There are 5 ways to turn a row about zero (a turn may also mirror it). The second row of each pair is the first, turned, with some noise. The first 35 pairs use one turn. New pairs use 2 turns, one after the other, and a turn may come again.
Some pairs, each with its turns in order after it:
[  9.0  -5.2  21.5 -44.4 -50.0 -59.6]
[ 66.1  44.2  13.4   0.5  22.6 -33.7] : zis

[ 14.7 -14.0  17.0  -2.2  31.7  13.1]
[ -0.2   3.2 -30.4 -20.9   0.3 -19.7] : Divi

[-26.6  21.8 -35.6 -33.3 -54.6  13.5]
[-47.4 -17.3  34.3 -50.8  -6.7  18.2] : Kazem

[ -1.8 -19.4 -18.3 -21.7  -5.7  17.2]
[-20.1   5.5  -3.8  15.0   0.6 -30.9] : guno

[ 23.2 -24.8 -23.1 -12.9  -4.9   5.7]
[-19.3  19.7  -1.7 -25.6  18.7  -6.0] : zis

[ 33.4  62.7 -20.7 -30.5  63.1  -2.5]
[ 70.5  60.0 -11.9   3.6 -41.2 -13.6] : guno

[ 10.0  25.6 -17.4 -23.4  -2.7 -19.2]
[-15.4 -15.4  24.5 -13.9  25.3  12.9] : Num

[-18.6 -25.7  38.0   6.6   3.4  19.4]
[-17.9   7.3  43.7  15.3 -25.1   4.8] : zis

[-20.7  -1.2  27.2 -13.1   5.4  43.1]
[ -7.1  34.4   3.0  16.5 -15.4 -41.1] : Num

[  4.5  -3.2 -46.3  18.5   4.4  -7.6]
[-23.2  21.2 -13.6  11.9 -27.8  14.1] : guno

[ 61.0  19.8  -1.4   6.9 -47.6   0.2]
[ 22.9 -27.7  18.5 -28.6  53.8 -28.5] : zis

[ 25.2 -12.3  63.1  25.5  -1.4  19.6]
[ 48.8  46.5 -25.0   6.5  -0.1  30.7] : Kazem

[-15.4  21.4  28.8  36.0 -22.7  63.1]
[-39.2  13.0   8.2 -51.1  -6.2  51.6] : Divi

[ 28.9 -37.7   2.3   0.6   5.0 -22.5]
[-9.7 13.7 -3.2 47.2 -8.4 10.9] : Kazem

[ 25.3  -8.6  14.4  32.2  -4.8 -21.8]
[  4.9 -21.7 -10.9  10.8 -27.7  31.2] : Num

[-38.4  12.8  -4.2 -63.1   8.4  17.6]
[-18.3  25.2 -37.0  36.6 -23.9 -47.4] : zis

[  5.9  -0.4   3.2  -0.3 -10.6   2.4]
[ 8.2  1.9  8.7  3.0 -2.0  0.7] : Num

[-18.6  -7.9   2.4  -3.6   5.2  13.7]
[ -8.5  -0.4   7.8 -15.3 -11.5  -8.2] : Divi

[  5.1  -6.8  -0.9  36.3  -0.1 -19.6]
[ -4.5  22.1 -20.5  13.7 -15.1 -18.8] : Kazem

[ -9.7  -2.1 -18.5  -8.4  16.1  -5.7]
[ -4.1  -4.2 -15.2 -13.2  18.7  -4.6] : Num

[-51.3  -1.1   4.3  16.2   1.6  -1.3]
[ -4.2  47.7 -25.9  -5.4   0.0   9.1] : Num

[  3.1 -63.1  -4.8  -2.9  -1.2 -33.1]
[ 28.7 -48.4  10.2  -3.3  22.4 -43.4] : Divi

[ 23.2  17.5 -27.9  13.4 -22.6 -17.2]
[-47.8  14.9 -18.4  -5.6  10.2  -6.9] : Kazem

[  2.6  -7.2 -26.6  -0.9  -4.1 -16.2]
[  6.5  16.0 -19.7 -23.5   3.3   4.6] : zis

[ 23.5  12.8  18.7   2.8 -37.9   1.7]
[-14.1  27.4 -15.7 -15.8   0.8  35.1] : Kazem

[ 11.9  -5.3 -20.9  37.2 -16.5 -28.1]
[-21.8  -8.7   0.3  20.7 -22.1  45.5] : guno

[-63.1 -39.7  -5.1  12.7   1.4 -11.9]
[-23.8 -27.7  48.4 -17.7  -5.6 -42.7] : Divi

[ 14.8  -1.0 -10.3  29.7  41.1 -10.7]
[ -8.2  -9.9 -10.5  -0.8  12.2  52.8] : zis

[-57.6 -29.5 -33.1  20.1  -7.1   0.8]
[ 32.2  46.3 -43.4 -23.6  18.4   7.1] : Num

[-32.5  -2.9  -0.1   1.9  19.5 -24.3]
[-26.2  -7.5   9.2  13.5  -5.3 -30.2] : Divi

[  5.0  49.6  31.2  -0.8  39.5 -19.7]
[ 59.2  14.2  10.3 -32.3 -11.5  18.2] : guno

[-48.6 -18.5   5.3 -46.5 -58.4  -4.8]
[-19.1 -28.2  38.3 -26.8 -52.8  49.7] : Kazem

[ 36.2  14.0 -18.9   1.6  21.9 -18.4]
[ 22.9  10.9 -16.3  19.0 -36.5  14.5] : guno

[ -2.7  22.1 -15.4  -8.7  -0.2   2.8]
[ 4.7 25.1 11.0  4.2 -5.3 -1.0] : guno

[  2.5  33.9  22.1   8.9 -25.3   1.6]
[-19.0  -5.7  -5.6  13.6 -11.1  44.1] : Divi

New pairs. What belongs after each?
[-11.4   4.1  -2.3 -30.0   7.2   4.3]
[-11.3 -14.6 -24.0   8.5  -7.9  15.8] : guno Kazem

[ -2.4  15.3   2.8 -42.7   5.9 -44.2]
[ 26.4   7.7  46.9   2.9  23.3 -16.2] : guno zis

[ -6.7  41.8   4.3  19.1 -22.5  -6.6]
[-31.8  12.3  12.1 -32.8  -4.7   3.7] : Divi Divi

[ -5.1 -18.9  14.5   3.9  16.2 -14.9]
[ -3.8  26.4   5.1 -12.8  -0.4 -11.8] : guno zis

[ -9.1 -26.4 -48.4   0.6  35.7  14.7]
[ 18.4   0.6 -46.5  25.4 -36.0   2.4] : Kazem Kazem

[-17.3  12.6   8.1 -10.1   9.3 -14.5]
[ 6.5  6.0  7.2 -0.4 23.0 17.9] : zis Divi

[-37.1 -27.0  21.0  -6.8   3.7  -0.1]
[ -9.7  18.8 -20.5 -38.5  -9.6  17.7] : zis Kazem

[ -7.7  -0.7  -8.6   8.6 -28.1  -9.3]
[-15.7  -2.3   0.5   9.8   7.8  27.9] : zis Kazem

[-13.3  -2.1  16.4 -31.6 -52.6  38.0]
[ 27.2   2.9   6.8   4.9  53.3 -43.6] : Kazem guno

[ 27.5 -43.9  63.1   6.6 -63.1  57.4]
[ 63.8 -55.7  62.8 -36.3  42.9   7.8] : Num zis

[ -2.0  28.4  -4.7  -4.0  -1.4 -10.5]
[-10.2  -4.1  -1.8  -9.8 -24.5  -6.0] : Num Divi

[  2.0  20.9   9.5 -28.1   5.7  24.8]
[-35.6  16.5   5.1  18.2  17.4   4.1] : Kazem zis

[  9.1 -35.0   5.5  -1.6   4.9  -1.8]
[  5.9 -26.2  -9.0  14.4  21.4  -0.8] : Divi Num

[ -4.9 -33.8 -30.1  12.6  19.1  44.0]
[ 51.4  -6.1  31.7   4.5 -12.9 -29.1] : Divi guno

[ -4.1  -6.6  53.5 -15.3  -7.6  16.3]
[ 30.4  24.5 -20.3 -27.5   0.6  31.7] : Kazem Divi

[ -4.3  35.7   5.5 -29.8   1.9  -0.6]
[-5.5  8.7 26.6 -0.7  9.5 36.2] : Divi Divi

[ -5.3  29.8 -10.8  -9.9  -7.2  -3.9]
[  3.6  17.2 -12.7 -26.5  -3.9  -4.6] : Divi Kazem

[23.9 -4.5  5.7  6.0  8.3 63.1]
[-27.6 -22.1  11.4 -53.7  -0.6 -14.4] : zis guno

[-24.4   1.4  14.2   0.1   4.0   6.3]
[ 22.6 -10.2  -9.3   0.7  -0.6   8.3] : Kazem Divi

[  9.2 -63.1 -28.7   8.4   2.8  14.0]
[ 35.3 -40.6  38.2  22.1  -6.6  18.4] : Kazem zis

[ 28.9  10.8 -30.5  -0.3 -28.1 -17.1]
[-27.1  17.7  30.7  17.0  17.9 -10.3] : Num zis

[ 31.1  19.4 -38.6 -57.9  -9.0  -3.7]
[-15.3  -6.9 -34.3 -67.7  13.0 -29.4] : Kazem guno

[ 10.8   5.1 -24.1 -24.9 -20.2   7.3]
[ -4.6 -11.7 -42.7   1.6  -2.1 -11.7] : Num Divi

[ -3.8  41.4  21.5 -19.0  13.2  -3.8]
[  2.7   4.6 -23.1  12.7  30.5  31.8] : guno Kazem

[ 43.3  19.0  35.5 -10.8 -26.2  12.4]
[ 11.8  50.9 -27.8   7.7  16.4 -26.9] : Kazem guno

[-63.1 -17.8  10.7 -63.1  11.5 -14.7]
[ 13.7  50.6  35.7  34.9 -33.2  50.2] : Kazem Kazem

[ 45.9  -1.5 -14.7  24.4   4.6   3.1]
[42.6 -9.2  3.4 32.8 11.0 -8.1] : Num Num

[  0.0   6.5  12.4 -14.7  -0.2  -1.5]
[ 3.0  0.4 -5.6 -5.2 -3.5 17.2] : zis guno

[-32.7  57.6 -24.7 -49.4  -8.4  -4.1]
[-16.8  44.3 -34.0 -60.1 -22.2  10.1] : Divi Kazem

[-2.2 28.3 20.9  6.4 14.2 -1.8]
[-13.0   1.9  -3.7   9.3  32.1 -13.8] : guno zis

[-21.4 -63.1  -3.6 -11.4   5.3  19.9]
[  4.9 -31.9  13.5  54.2  34.9   9.5] : Divi Num

[-20.6 -42.9 -48.6  -5.2 -12.8  16.9]
[ 15.1  -4.3 -38.9  22.5   8.0  54.8] : Divi Kazem

[-63.1 -29.3  15.6  -9.2  -2.1  30.6]
[-32.0  11.8 -27.0  23.4  59.8  -1.6] : guno Num

[  7.6 -41.6  52.0  16.0  22.7  23.4]
[  5.0 -12.6  51.0  21.9  48.5  22.7] : Num Divi

[ 12.3   0.6   1.9  11.4  23.7 -14.6]
[29.7  3.5  7.6 -5.8 -0.5 13.5] : guno Divi

[28.6  6.2 34.9 26.2 -1.9  0.2]
[ 10.5  33.7  17.3 -21.5  -5.5 -29.5] : Divi Divi

[-39.4  -2.8 -31.9 -63.1 -27.7 -11.4]
[-36.0  38.1 -59.2   7.9   8.9 -33.0] : Num Divi

[ 31.9 -63.1   9.0   2.2 -27.1  13.9]
[ 20.3  27.2   4.0 -11.1  52.0  41.6] : Kazem guno

[ 13.1  16.9  -7.4   8.6 -34.7  16.4]
[  6.9  -6.6  27.8  21.3  17.8 -23.6] : Num zis

[ 13.0  35.9 -13.3  -1.8   9.3 -40.8]
[ -8.3  24.1 -26.4 -19.7 -29.1  18.5] : Kazem zis

[  9.3   7.2  33.9 -24.4 -35.3  -5.1]
[ 15.8 -12.2 -12.3 -16.9  30.5  33.1] : Num guno

[-18.2  12.1  20.1  17.2  18.4  -3.7]
[-23.5   6.7  12.3 -28.1  -7.3  -6.2] : Divi guno

[-57.3 -37.3  -8.4  -7.6 -23.3  48.8]
[-40.7  -0.6  17.3  30.0 -35.6 -60.1] : guno Divi

[ 27.0 -35.7   8.7   0.9  -2.2  11.9]
[  5.3 -35.1   3.4   5.1  21.3 -20.3] : Divi Num

[-17.4   9.4 -10.2  -2.8  10.0  -8.2]
[-10.9 -18.9   6.3  -1.8  -9.9  -6.8] : Kazem guno

[ -4.5 -21.7   2.5  -7.7  12.9 -30.8]
[ 12.9  18.5   7.3 -14.3   1.5  26.3] : Divi zis

[26.3 45.1  3.4  7.9  3.9 12.7]
[-20.1 -27.3  19.6 -25.4 -28.8 -10.1] : guno Num

[-29.3   6.3   0.9  -9.7 -40.5  13.2]
[  1.9   1.3   1.2  41.3 -21.1  17.2] : guno zis

[ 26.8  10.9  20.9 -16.5  -2.3  -2.4]
[ 10.7  -6.0 -20.2 -11.2  27.2   1.1] : guno Divi

[-17.7  -3.7  -4.3 -24.2   5.4 -14.8]
[ 3.2 20.0 10.5 11.6 -3.7 23.7] : zis guno

[-31.9   3.0 -63.1 -15.0  32.6 -22.5]
[-15.7 -21.2  35.1  40.7 -34.2  47.9] : guno Divi

[ -0.1 -10.7 -17.8  32.0   4.0   0.6]
[ -8.3  -3.1  24.4 -25.5   2.1 -15.7] : guno Kazem

[ 32.1  13.7   5.5 -16.7   4.1   3.0]
[-31.1  -6.8 -10.2   4.7  -1.6  17.6] : Kazem zis

[-8.5 -1.4 -9.3  6.1  7.0 14.7]
[-1.2 13.5  9.9 -6.3 -5.5 -0.7] : guno guno

[ 37.3  19.1 -35.2  22.4   3.5  10.8]
[ 36.9 -34.2  -9.2  -8.5 -34.8  -7.8] : Num Divi

[ 32.8  58.6  14.5 -55.8   1.7  13.9]
[ 65.0 -22.6 -14.2  26.5 -11.0  52.7] : guno guno

